Each new row is followed by what is left after taking away its nearest point in the smallest flat space through zero that holds the last named rows.

q545, 3 rows:
[[ 25 -41 -18 -13  36 -75 -35  14 -15  61  -7  19  17]
 [ 17 -16  -9 -26  99 -43  -6  23   8 -14  22   0 -41]
 [ 10   4 -29 -12  87 -99   6   7   5  14  27  22  -9]]
New rows:
[  6 -19 -21 -20   4   2  10  -6  24  12  -6   1  -5] -> [  2 -12 -21 -17  -4   6  15 -10  25   8  -5   1  -3]
[-55  -6  -8  39 -15   4  29  14 -40  22 -41   3  -1] -> [-50 -12  -7  30  15   2  27  23 -37  12 -35  -1 -19]
[-11 -20   4  15  -5   0  36  -1 -22   4  38 -22  -7] -> [ -7 -28   4  13  -5  -2  29   2 -25  11  35 -22  -5]

q622 (3 x 13):
[[  5 -14  27 -73  30 -35 -14  -7 -51  -3 -34 -15  18]
 [-25  15  13   9 -22  47 -17  37  53 -13  32  12 -49]
 [ -1  43  49 -26 -40   1  -4  35  36 -39   4   6 -18]]
New rows:
[-37  -2 -32   2 -41 -43 -47  23  -3   8 -36 -15  -7] -> [-37  -2 -36  10 -42 -41 -45  22   0  10 -34 -14  -7]
[-45  40  28 -30 -42 -42  10 -26  41  45  14 -28  11] -> [-52  19   8 -22 -23 -31   4 -34  32  62  18 -29   7]
[ 20 -38 -35 -14 -42  34  -3  47 -13  46  18 -10 -13] -> [ 33 -23 -22 -22 -53  12   7  44 -19  34   6 -12   4]
[ 17 -41  -9 -45  23   1  28 -30  24 -19 -23  -4  23] -> [ 13 -32 -10 -28   9  16  29 -21  46 -23 -10   2  11]
[ 39 -46   4  -2   2  24 -38   9  37  15 -31  30  31] -> [ 43 -39   9  -2  -5  19 -34  10  40  10 -33  30  35]

q937, 3 rows:
[[  9 -28 -11 -53  30 -35  15  36  13 -25   3 -10  22]
 [-28  -6 -27 -11  51  -7  29  24 -36 -35 -31  22  22]
 [  8 -29  53 -43  19  47   5   2  25 -70   1  25 -45]]
New rows:
[-42 -17 -15 -35 -32  10 -17  10 -17  17  13  13   3] -> [-42 -17 -12 -35 -32  14 -17   9 -17  14  13  15   0]
[-35  11   7 -10  46 -18 -34 -21 -20 -42  -1  47 -16] -> [-18  14   4  -8  21 -38 -47 -24  -2 -10  17  24  -9]
[ 15   4 -20  17 -14 -32  40  40 -43  39 -41 -46  32] -> [ 24  -6  23   5 -20   9  33  27 -23   8 -35 -32  -7]

q248:
[[ -5  35  16   7  30  19  49 -25  32  18 -38 -21 -28]
 [-34  26 -46 -83 -68 -19  -6   4  19  36 -15  32 -17]
 [ 32 -33  -3 -28  49 -30  18  39  31  -2 -20  14  35]]
New rows:
[-18  -2  -2   4 -39 -33 -15   7   8  13  52 -23  12] -> [-10   3   8   9 -11 -30   9   5  26  17  34 -31  10]
[ 12 -17  16  31  17 -42   0 -16  22  15 -46  21 -52] -> [  8 -24   9  30  -4 -45 -21 -12   6  10 -29  28 -47]
[ -1  34  27   6   0  81 -26   3  23 -12  15  -3 -38] -> [ 12  12  16 -19   8  59 -31  29  32 -14  14  13 -16]

q756:
[[  1 -22  69   7  51 -36 -69   9  87   2  75   1 -17]
 [-28  -1  -5   5  64 -12   2  22  80  73  39 -40  -5]
 [ -3 -28   6  20  39  21 -10  11  52  60  33  -5  -3]]
New rows:
[-52  40  -3   3 -10 -69  -4  38  -7 -18  18  -4   1] -> [-33   3  -5  27 -18 -19  -5  34 -17   9  17  23   5]
[  0 -15   2  38  -1   2  -7  -2  -8  -7  -1 -28   3] -> [ -3 -10   1  35  -1  -3  -5  -2  -8 -10  -2 -32   3]
[ 69  -2   7 -48   4  14 -62 -10  -4  69  -3  69  69] -> [ 49  33  -8 -69   8 -21 -45  -5  -5  56 -14  41  69]
[-10  -3  55  -6   3  -1   1  13  34 -19   9 -58   9] -> [ -2 -11  39   1 -14  25  16   8   8 -13  -9 -47  14]

q498:
[[ 20 -67  39  -9 -17   0 -47  31   8 -27  -6  59  44]
 [ 25 -70  54 -20 -18  25 -27 -21  70   7  12 -25  21]
 [ 20  10  13 -55 -49  22 -13 -46  60   1  25  23 -21]]
New rows:
[-35  -4  -6  -4  29 -39   5  -7 -11  45  18  17  54] -> [-31   1  -4 -17  18 -33   4 -21   5  47  25  18  47]
[-17  -8  -8  -6 -51  -7 -38   5 -10  -1  -7 -50 -19] -> [-18  -6 -11  -5 -51 -11 -41  12 -20  -6 -10 -37 -16]
[-11  21   1 -12 -27  15  10  -5   0 -69  -8  29  21] -> [-15  11   6   3 -10  18  20  -8   5 -56 -10 -12  22]
[  0 -16  15  85  10 -18   8 -29  23 -55  40 -25  61] -> [  0  19  -2  65  -9 -18  11 -41  22 -60  47   4  42]

q519:
[[ 25   8 -19 -36  17 -61  -4  46  -3  -1  -2 -43  20]
 [  1  21  30 -13  -2   6   9  -2 -37  42  39 -11 -57]
 [-46   1  29   0  46  -5 -10  -2  11  -6  40   9 -25]]
New rows:
[-34  -2   3  30  12  -6   2  -1   5  -8  -4 -17   1] -> [-18   2  -1  26  -3  -6   7   1  -6   2  -9 -24  -2]
[ 21 -24 -23   9  -2   7 -14  -5   1   0   0  69   4] -> [ 24 -16 -18  -6   9 -12 -14   9  -8   9  14  53  -7]
[  2 -12 -23  -4 -11 -69  -6 -19   0  -1  14  49   3] -> [  3 -10 -18  -1 -19 -58  -3 -26  -7   7  17  53  -7]
[ 24  12   1 -23 -18  -8 -69   9 -11  -1  12 -17  11] -> [ 10   7   7 -11 -16   9 -70  -5  -4  -6  14  -2   8]
[-27  -4  34  -1   2  44 -69  11 -34 -16   6   9  18] -> [ -7   0  24 -11  -7  30 -66  23 -41 -11  -2  -5  25]

q978, 3 rows:
[[ 19 -16 -10   7  53  -2  -2  11 -36 -53 -30 -11 -45]
 [ 15  28  14  -9  15 -54 -17  33  -9 -22 -53  15 -16]
 [ 24 -13  -7  27  -4 -23 -39  99   8   4  -7 -37  -9]]
New rows:
[ 23  32 -21 -36  19   4  45  47  13  15  25  15  39] -> [ 25  26 -25 -36  34  11  50  38   2   1  22  14  28]
[ 41   8  20  22  11 -25  -2   3 -16  -7  12 -22  20] -> [ 36   9  20  18   8 -18   5 -14 -15  -3  18 -17  25]
[ -3   7 -22 -15  27  -1  16 -14  17  31   0 -30  -6] -> [ -1  11 -20 -16  28 -10  12  -6  17  29  -7 -29  -7]
[ 41 -22  16  43  13  31  16   8 -37  40  -4 -50 -34] -> [ 32   8  32  24  -2   6  20 -13 -28  51 -20 -22 -19]

q782, 3 rows:
[[-12 -10 -19 -29  42  24  16 -57 -14 -29   3 -20  38]
 [ -1  16 -35 -16  30  34 -34  19 -13 -13 -14  17  13]
 [ -2 -91 -28 -16  21  -4  52 -30   9  31  -6  13  13]]
New rows:
[-35 -44  38 -36  10 -27  -2  48  13 -13  42   8 -29] -> [-39 -28  32 -45  24 -14 -11  38   5 -30  42   1 -17]
[-42  -8  46  -7 -23 -20  30   7 -13  -7  -7   1  37] -> [-41  -5  28 -12 -12  -6  12  26 -17  -7 -16  15  38]
[ -6   9 -48  -5 -13  -7 -12 -11 -20  20  33  -8  41] -> [ -4  10 -38   3 -26 -17 -10  -3 -15  27  35  -8  32]

q423 (3 x 13):
[[-25 -40   7 -26 -10  59 -43  25 -60   2  20 -18   3]
 [ 48 -70  55  -6 -72  -5 -15   9 -15  53 -23  43 -34]
 [  8 -68 -53  -2 -16  30  23  14  48   9  33  30  12]]
New rows:
[ -6   6  -5 -30 -67  45 -55  12 -32  19 -16  -7 -18] -> [ -2  35 -32 -14 -46  17 -23  -2  14   6 -16  -2  -9]
[  3  -9  -4   6  -5 -18  41 -14  75 -16  37   9   7] -> [ -9  -4  31  -7 -10  -2   5  -7  18 -14  29 -11  -1]
[  2 -38  23  19  -6 -32 -18  12 -37   2   3  34  -5] -> [-10 -19  -1  23  16 -32  -7   8 -22 -14  12  25   7]
[ 31 -17  46  27 -19 -14 -68  -7  -3  -2 -17   4 -11] -> [ 15 -11   5  29   5  -3 -53  -7  21 -21   3  -3   7]
[ 13   6 -62  11  -3  -6 -16 -35  34 -24  17  -5  16] -> [ 19   2 -26   5 -20  -6 -38 -32   0 -12   3  -7   3]
[-44 -45  11   1 -27 -22  59 -18 -31   9 -13  39 -16] -> [-60 -22   2   1  -7 -19  57 -20 -37  -6  -8  23  -8]

q497:
[[ 12   6  24  54  -8  24  50 -13   4 -10  15 -63  -5]
 [-23  10  26   7  28 -42  12 -36   3  -5   3 -20  -9]
 [ -7  11   5   6 -31 -44  29  31 -60 -70 -23 -49   5]]
New rows:
[ 10  38   3  32  -4 -44  34  47  27  32 -30  44  15] -> [ 11  39   6  38  -4 -41  40  45  29  32 -28  37  14]
[ 24 -10  35 -15 -39 -46  12 -23  -5  31 -42  38   7] -> [ 34 -11  36   1 -47 -26  24 -20  -2  32 -37  25   7]
[-11 -21 -27  33 -38 -48  48 -20   4  29  19  45  25] -> [ -8 -22 -29  34 -44 -44  49 -14   0  25  18  43  26]
[ 10 -35   0   0  16 -10 -26  45  -3 -36 -41  36  -1] -> [ 10 -32  18  26  29   0  -7  20  16 -24 -27  13  -7]
[  9 -37 -30  42  42  23 -28  11 -21 -34  25  10 -43] -> [  3 -35 -26  39  48  10 -28   5 -23 -37  23   9 -44]
